The rows are grouped in 2 ways, from coarse to fine. Each group lies inside one group of the grouping before and may be the whole of it. The rows also spread widely along 5 directions, which tell nothing about the answers.
In the rows, zero is written as 128.
Some rows, each with its group in each grouping after it:
[119 148 132 109  61 127  87 147 124  88  74  75  79  77 116  90 115 150
 158 151 144 169 145  88 140]	pigak j893
[ 51 141 106 131 105 118 144 137 157  86 116  62  74  90 149 106 175 104
 187 175 148 161 163  97 124]	Nonor j47
[109 138 158 114  81 144  95 156 116 131 114  81 112  94 141 115 129 156
 121 116 148 134 138  69 175]	pigak j212
[134 138 164 119  78 137  99 130 119 140  75 102 101  94 141  98 108 148
 154 108 120 157 113  91 185]	Nonor j620
[100 148 104  98  97 142 112 163 131 162 122  53 104 158 131 101 188 165
 153 131 141 128 133 102 174]	pigak j212
[104 116 111 111  70 118  97 139 116  94  64  49  83 140  99 122 127 166
 149 172 180 162 146  89 151]	pigak j212
[ 96 123 141 122  91 124 106 154 147 108 104  44 100 142 125 146 141 147
 133 154 170 130 150  74 142]	pigak j893
[ 77 121 130 121  95 131 134 153 118 102 114  67 106 124 131 138 147 144
 154 163 176 135 150  73 161]	pigak j212
[128 144 154 110  66 141  82 146 112 102  85  94  89  59 130  96 105 157
 133 128 137 153 142  73 158]	pigak j212
[111  88 180 140 101 115 119 137 143 116  84  59 110 160 147 167 105 136
 113 147 173 135 135  62 155]	Nonor j620
[103 118 130 122  93 127 111 133 141 150  88  65 103 145 134 140 140 151
 137 141 142 144 123  83 180]	Nonor j47
[ 91 132 120 112  88 118 114 161 142 112 107  44  85 161 130 131 159 159
 158 166 162 135 141  89 146]	pigak j893
[129 122 150 119  89 134  96 138 133 179  84  78 122 153 137 136 132 166
 113 109 123 141 101  80 208]	Nonor j47

New rows, each followed by its group in each grouping:
[110 143 151 130 106 138 126 145 147 131 121  70  90  97 166  98 160 112
 146 118 134 149 147  96 138]	Nonor j620
[ 72 138 153 126 111 142 134 164 137 123 159  76 115  99 163 135 163 130
 143 132 161 112 152  61 156]	pigak j212
[107 146 172 127 109 142 116 149 155 143 137  65  95 110 173  98 157 113
 128 107 126 141 141  90 146]	Nonor j620
[108 168 101  92  90 145 112 160 128 139 122  66  92 104 132  68 193 150
 167 126 129 142 148 106 158]	pigak j212
[111 129 131 109  93 138  95 156 150 151 112  19  84 164 141 110 164 159
 106 131 159 135 148  88 136]	pigak j212
[ 85 162 105 108  96 125 122 158 147 104 127  52  79 108 135  90 188 130
 188 152 140 142 164 105 120]	pigak j893
[110 145 116 112  72 128 117 128 108 115  68 108  86  81 116  86 122 136
 204 144 122 169 127 100 176]	Nonor j620
[ 61 162 113 114 102 129 135 162 133 116 149  72 107 105 147 120 179 137
 197 147 136 125 144  95 153]	pigak j893
[ 78 125 136 122 115 132 150 141 128 147 117  90 119 140 151 143 162 132
 181 142 133 123 123  94 195]	Nonor j620
[ 76 167 149 120 113 140 127 169 155 129 168  80 108  79 163 110 180 122
 168 128 132 121 151  86 144]	pigak j893
[124 122 139 119  73 122 100 131 125 119  47  75  86 134 120 113 109 147
 152 152 142 166 122  96 168]	Nonor j620
[105 165 113 102  84 125 101 157 138 118 113  67  89 103 125  92 154 146
 176 140 129 143 142 103 143]	pigak j893
[128 132 122 106  86 122  82 152 154 148  84  13  81 197 118 109 155 169
 125 146 159 144 136  98 137]	pigak j893
[100 132 107 121  72 119 106 122 133 101  55  77  73 111 113 106 124 141
 168 165 134 176 128  92 158]	Nonor j47
[ 98 110 135 130 106 128 119 134 132 155  88  72 116 168 130 164 139 156
 134 140 140 135 112  77 196]	Nonor j47
[101 137 146 118 101 134 129 147 115 171 106 100 124 133 152 130 143 147
 165 112 121 122 103  86 218]	Nonor j620
[ 66 147 138 120 116 137 163 148 128 152 151  93 122 113 161 118 187 122
 197 132 116 120 133 103 189]	Nonor j620
[ 94 159 112 106  83 128 116 153 126 110 107  78  94 102 121 100 156 149
 195 153 138 140 137  96 157]	pigak j893
[ 64 157 158 133 121 144 158 148 139 138 166 110 115  75 180 117 182  97
 182 119 118 119 141  87 167]	Nonor j620
[102 151 111 105  93 122 104 158 153 126 116  27  79 148 132  96 182 145
 153 143 148 148 154 108 124]	pigak j893
[ 95 129 146 117  98 127 109 158 156 108 127  45  90 130 143 135 148 139
 133 147 167 131 154  78 130]	pigak j893
[100 136 150 112  88 138 108 157 120 136 118  84 124 125 131 147 135 157
 159 140 140 117 126  73 183]	pigak j893
[ 70 152 125 107  94 139 134 161 124 110 136  79 101  91 140 110 175 138
 170 143 147 126 144  90 157]	pigak j212
[110 125 197 136  99 145 117 144 131 141 124 100 117  85 172 134 126 125
 127 103 133 125 128  68 172]	Nonor j620
[152 125 143 103  72 137  64 143 125 155  65  44  97 160 114 110 118 187
  98 124 153 149 123  82 171]	pigak j212
[142 127 178 119  80 147  65 161 139 143 104  53 107 123 150 110 124 168
  79 106 159 140 134  65 155]	pigak j212
[155 135 140 102  75 129  54 157 133 158  69  43  91 161 119 107 121 181
 107 118 140 151 116  95 156]	pigak j893
[ 79 106 134 138  87 120 130 123 111  96  76 104 115 111 122 166 108 149
 163 164 151 141 118  62 206]	Nonor j47
